All groups share one centre, and each spreads out both ways along 9 directions, with some noise.
In the rows, zero is written as 128.
Known rows, each followed by its group:
[ 97 156 155 170 103 113 179 125 164 129 115 177 122 128  97  85 203 143]	z757
[122 131  86 124 139  71  57  84 114 107  99 124  69 119  94 127 139 174]	z706
[140 141 166 143 160 177 174 145 125 128 101 171 102 102 140  98 147 106]	z757
[123 147 174 176 100 117 127 134  80 195 140 172 112 143 106  41 107 108]	z706
[202 110 118 123 107  91  99 115  90 125 165 110  76  92 150 115  99  92]	z915
[153 131 141 172 115 112  75  61 103 140 102 188 105  98  87 114 215 145]	z706
[104 158 132 151  85  61 123 138 116 144 138 166  97 102 103  94 144 133]	z757
[141 117 148 107 149  87 104  85 134 173 146 108 109 172  99 102  47 147]	z757
[139 123 188 117 129 126 101  82 194 119 157 217 135 126 119 112 144  89]	z934
[ 80 118 100 126 151 140 186 166 166 129  99  84 147 153 114 123 147 149]	z915
[ 98 140  85 120 103  62 113 138  97 146 121 148  84 128 133  63 114 157]	z915
[100 112  60 185 118 133 111 105 104 113 142 102 139 180 118 100 217 152]	z934
[145 172 181  87  87 100 151 142 187 120 135 148  90 119 118 156 144 152]	z704
[127 136 151 142 138 111 147  79 166 143 137 148 120 158  93 113 167 159]	z934
[178 119 170 112 119 126  68 112 123 170 136 126  85 153 104 113 123 129]	z706
[100  81  44 140 111  83 114  79 121 131 116 123 152 165 128  57 170 164]	z934
[138 111 138 113 111 122 110 133 135 131 114 183  78 136 139  16 134 100]	z706
[115 141 148 155 159 194 152 101 141  74  70 111 144 144 107 123 122 144]	z934
[ 80 134 127 187 122 165 203 142 147 131  80 131 180 133  96 114 225 149]	z757
[ 87 127  62 119 150 120 170 162 105 110  74 127 112  97 152  97 143 153]	z915
[125 106  68 129 133 101 159 168  92 155 121  69 119 110 139 135 133 141]	z934
[129 124 120 108  99 115 117 125 143 119 122 115 151 126 127 157 137 143]	z757
[139 166 164 117  50  98 146 157 159 125 147 110 125 132 115 157 149 147]	z704
[136 123 134 172 108 123 167 102 152 159 169 110 155 175 102 126 204 145]	z706
[122 117 157 135 140 127  86  71 144 150 141 124 152 186  90 111  86 139]	z934
[131 102 120 139 138 123 134 149 109 159  88 181 114  60 129 101 179  98]	z704
[156 118  99 166  97 137 127 135 115  80 149 155 111  84 156 120 235  89]	z915
[110 186 158 154  96 100 168 195 109 144 123 142  84  76 108 137 143 123]	z757
[145 124 162 164 146 154 109  50 107 120 135 158 158 153 126  85  70 108]	z704
[163  84 107 165 130 125 139 151 104 127 146  59 124 107 120 121 128  79]	z915
[ 91 128 148  92 115  88 193 158 232 120 119 123 113 149 101  82 126 134]	z915
[145 128 116 131 131 152 130 133 128  99 151 131 114 133 157 130 157 115]	z704
[162 118 148  98 114 103 112  96 192 108 121 159  60 138 111  78 189 137]	z706
[136 149 148 163  94 144  72 146 137 111 220 134 113 162 122 161 189  86]	z934
[146 152 168 102 105 117 123  96 135 129  96 130 120 141 113 110  68 163]	z934
[144  66 109  93 193 132 133  85 187 135 129 148 119 149 138  92 152 122]	z704
[ 96 123 131  82 115  94 130 152 155 144 101 156 117 133 133  67  76 131]	z915
[171 148 163  79 121 139 137 111 120 170  98 194  98 119 160 112 154 168]	z934
[108 158 126 167 107 114 141  92 128  88  98  96 121 154  85 103 122 167]	z934
[127 131 158 149 139 127 118  81 117 156 104 175 137 135 104  86 115 137]	z757
[117 140 102 169 160 100 169 133 125 140 138 120  72 117 102 128 210 151]	z704
[170  94 136  98 161 149 121 109 154 132  95  95 115 131 117 143 136 138]	z706
[137 103  66 146 146 103  79  77  76 125 133 111 121 128 130 120 127 146]	z757
[119 115 109 141 173 119 136  48 157 116 139 112 128 192 109  96 120 166]	z704
[117 141 144 118  56 108 121 128 183 109 146 197 135 141 136  92 208 124]	z757
[154  99 142  93 163 138 138 146 147 150 102 167 104  83 145 122 150 100]	z704
[114 120 113 152 181 118 152 119 103 139  59 104  97 100  88  95 105 152]	z706
[110 136 112 176 130 107 151  97 137 135 137 108 127 158  87 130 192 165]	z915
[ 91 171  81 156 100  78 105 165  69 116 145 131  73 116 131 110 133 143]	z706
[128  88  84 155 155 139 116 136  87 154 127 116 130 123 135 105 161 111]	z704
[113 131 145 125 146 124 188 105 168 111  93 160 138 107 124  98 124 135]	z706
[ 98 118  88 122 134 109 153 116 146 109  83 138 136 117 121 102 162 161]	z704
[130 147 146  59 113  78 113  89 171 134 124 181 100 154 139  91  91 173]	z915
[189 110 144 155 128 109 112  73  99 124 129 145 111  79 122 109 115  97]	z915
[148 137 136 120 165 120 162 139 132 123 126 126  71 102 137 114 110 120]	z757

New rows. What belongs after each?
[ 91 144  96 176  64  73  93 136  89 165 159 110 139 161  91 123 172 157]	z757
[133 139 134 159 113 151 120 133 105 165 156  81 145 180 108 163 163 152]	z757
[133 116 157 106 154 116 163 102 186 129 115 146 131 121 115 120 120 127]	z934
[ 97 134 128 170  97  89  89  61 122  97 101 163 148 134  87  59  98 134]	z934
[134 130 130 104 134 157 141 132 128 113 122 138 167 103 160 177 114 123]	z706
[114 135 110 172  94 113 103 168  59 177 168 115 104 163 130  72 130 116]	z706
[126  84 122 181 124 129 172 101 136 134 105 114 182 119 104  82 147 103]	z704
[131 155 133 116 208 135 138 111 121 115  96 211  46  71 142 118 157 138]	z704
[116 146 162 106  81 100 130 114 163 132  96 115 185 118  90 190 109 165]	z757
[ 85 141  78 181 118 113 163 108 107 120 150 118 194 131 127 167 180 157]	z706
[147 152 152 147  36 143 126 124 133  79 150 137 171 135 148 122 134 106]	z704
[176 139 129 160 111 134 138 141  94  95 134 150  92  52 152 135 180  84]	z915
[ 62  98  91 165 172 151 172 111 137 126  53 137 184 132 101  83 158 147]	z915
[117 169 143 107 140  99  88 115 103 152 108 193  75 109 121 124 123 167]	z704
[115 139 133 119 146 138 154 113 128 113  79 116 144 121 122 129  79 157]	z704
[123 127 123 146 152  89 146  96 155 152 148 131  93 153  92 112 175 157]	z704
[ 88 109 120  91  97 126 116 150 190 125 137 147 151 182 138  87 156 126]	z915
[106 115 115 134 175 108 141 113 113 166  76 132 121 111  98 110 116 156]	z704
[136 128 117 159 141  94  79  41  71 142  94 134 149 106  89 147  93 168]	z757
[174 104 152 150 106  88 113  89 138 135 158 122 110 122 105  93 114  93]	z915
[135 114 126 123 140 190 111 109 174  90 152 132 142 189 144 135 199 124]	z934
[111 151  87 123  73  85  77 124 121 103 190 144 117 154 150 142 169 147]	z706
[119 144 158 147  77 111  63  97 145  74 151 147 140 143 105 104  81  94]	z934
[ 98 144  79 184  96  80 149 105 122 113 133 108 107 151  94  97 207 175]	z934
[124 121 105 128  92  77  91 115  78 153 117 122 130 124 123  92  78 141]	z934
[124  95  66 138 203 135 166 143  87 107  76 122  89  69 157  78 108 107]	z757
[181  94 131 111 131 141  47 128  98 151 105 120  62 131 120  96 148 119]	z706
[133  94 105  99 118 127 104 113 153 123 145 139 133 164 152  91 141 122]	z757
[130 103 146  85 145  88 117  93 183 164 100 194 112 117 111  90 150 142]	z704
[100 137  96 143 139 114 102 126  72 115  82 165 119  81 138 101 105 129]	z706
[126 145 123  87 138 105  91 116 138 137 137 150  85 152 132 135 137 168]	z704
[113 114 105 167 131 175 124 111  88 108  68 199 165  87 148  86 188 111]	z757
[122  96 105 132 159 141 143 107 157 126 128 143 145 133 133 113 180 120]	z934
[ 98 145  99 157 147 151 137  98 108 122  96 156 146 133 126 137 198 176]	z915
[ 98 129  98 122 127 100 137 130 145 156 149  74 126 200 105 126 136 181]	z915
[107 123 123 154 148  89 162 106 121 136  89 114 130  99  90 105  94 142]	z934
[139 182 149 154 123 139 182 144 119 123 109 115  80 118 110 148 177 173]	z934
[137 137 167 143  73 109 140 153 118 165 113 123 150 102 102 132 120 116]	z704
[184  94 143 162 143  99 134  91 101 140 126  88 112  89 102 102  73  88]	z915
[169 147 190 101 143 169 149 121 154 130 117 134 126 120 130 168 111 130]	z757
[ 97 187 128 151 145  73 141  85 130 130 115 158  70 134  83 120 156 203]	z704
[ 99 125 137 130 147  83 201 125 193 136 115 141  90 141  96  52 130 139]	z757
[106 131  93 141 144  98 186 160 130 120 108  92 100  98 115 122 140 138]	z757
[129 106  72 156 123 185 121 147  67  89 121 100 167 121 175 119 131  98]	z704
[102 129  76 139 111 134 128 184  79 116 136 131 116 116 171  94 132 106]	z706
[156 160 158 110 134 142 189 120 173 131 120 152  88 136 132 139 208 177]	z934
[113 122 125 182 166 165 181 140  69 159  73 126 168  82 122 123 116 118]	z706
[113 144 102  86 143 138 150 139 125  96  72 188 110  84 177 113 144 152]	z915
[ 75 102  74 186 152 112 110  68  81 165  97 120 170 171  88  82 148 173]	z915
[136  94  93 169 186 166 157 144  82 133 111 109 123  95 142 118 147  94]	z704
[117 175 148 109 126  97 129 127 131 131 100 181  76  95 118 132 144 165]	z704
[115 119  95  90 194 102  85 108 122 168 122 154  68 147 126 122 139 174]	z704
[131 118 110 102 119 147  83 138  91 134 142 126 161 134 168 154  84 117]	z706
[119 151 118 146  94 126 146 143 122 111 155 162 132 116 151 128 184 120]	z706
[111 130 152  81 100 101 118 164 160 152 135 139 112 151 129  92  80 121]	z915
[ 99 156 112 149  93  82 153 166 114 137 120  82 128 104  94 169 138 156]	z757
[117 128 134 104  94 115 157 142 196 113 137 140 135 147 130 114 172 131]	z757
[110 169 116 188 110  97 166 145  99 115 122 103  92  99  92 131 162 149]	z934
[101 154 130 200  98 102  94 118 126 100 180 118 120 147  80 125 156 105]	z934
[119 114  73  82 140 153 123 135 121  97  95 157 131 119 189 122 157 147]	z915
[ 95 156 132 131  89  85 146 120 157 112 150 196 105 139 138  43 132 125]	z706
[153 141 149 124  82 108  91 112 143 151 201 123 132 182 123 161 163 144]	z706
[143 109 139 146 139 120 149  97 164 125 137 163 116 121 122  94 181 109]	z704
[135  99  97 183 174 147 179 126 119 122 126 112 120 106 125 106 191 100]	z704
[120 129 123 142  91 106  80 132 100 166 160 143 124 164 124  94 137 126]	z757
[130 161 160 187  95  99 126 139  88 180 158 143  76 144  88  75 156 130]	z706
[126 157 147 121  75  73 101 101 135 126 126 145 138 105  99 161 127 156]	z757
[113 145 107 176  98 116 137 107 126 109 126 162 130 120 115 112 228 146]	z757
[143 174 106  98 132  81 115  31 125 110 126 199  83 139 148 130 174 230]	z915
[113 173 107 140 158 125 131  83 123  76 134 156  81 145 138 121 156 173]	z704
[120 148 126 156 125 121 128 195  62 171 140 109  85 114 127 117 109 110]	z757
[117 135 115 164  93 124  85 123  75 161 135 115 161 146 110 146 147 146]	z757
[136 147 144 112  50  96 126 172 141 139 138 125 126 117 123 145 167 134]	z704
[111 135  91 161 149 102  87 161  34 145  77 108  45  93 100  79 104 137]	z706
[116  85  61 142 117 105 106 111 141 135 176 158 134 160 147  96 241 123]	z934
[152 160 183 115  66 102 108 119 152 143 177 106 130 177 108 150 100 144]	z704
[123 159 126 122 133 144  80  90  94  90 102 223 108 100 164  95 125 133]	z704
[140 152 145 106  63 122  99 147 133 106 138 178 128  96 150 149 166 115]	z757
[148 134 160 122 151 166 143 145 163 130 162  95 116 159 124 176 147 123]	z934
[139 119 113 117 121 102 111  73 148 108 124 135 135 130 123 131 141 150]	z757
[ 91 161 124 172  52  92 110 137 109 142 130 151 155 123  96 132 194 151]	z757
[ 95 165  84 150  81  90  86 148  75 110 162 162 106 120 150 117 148 133]	z706
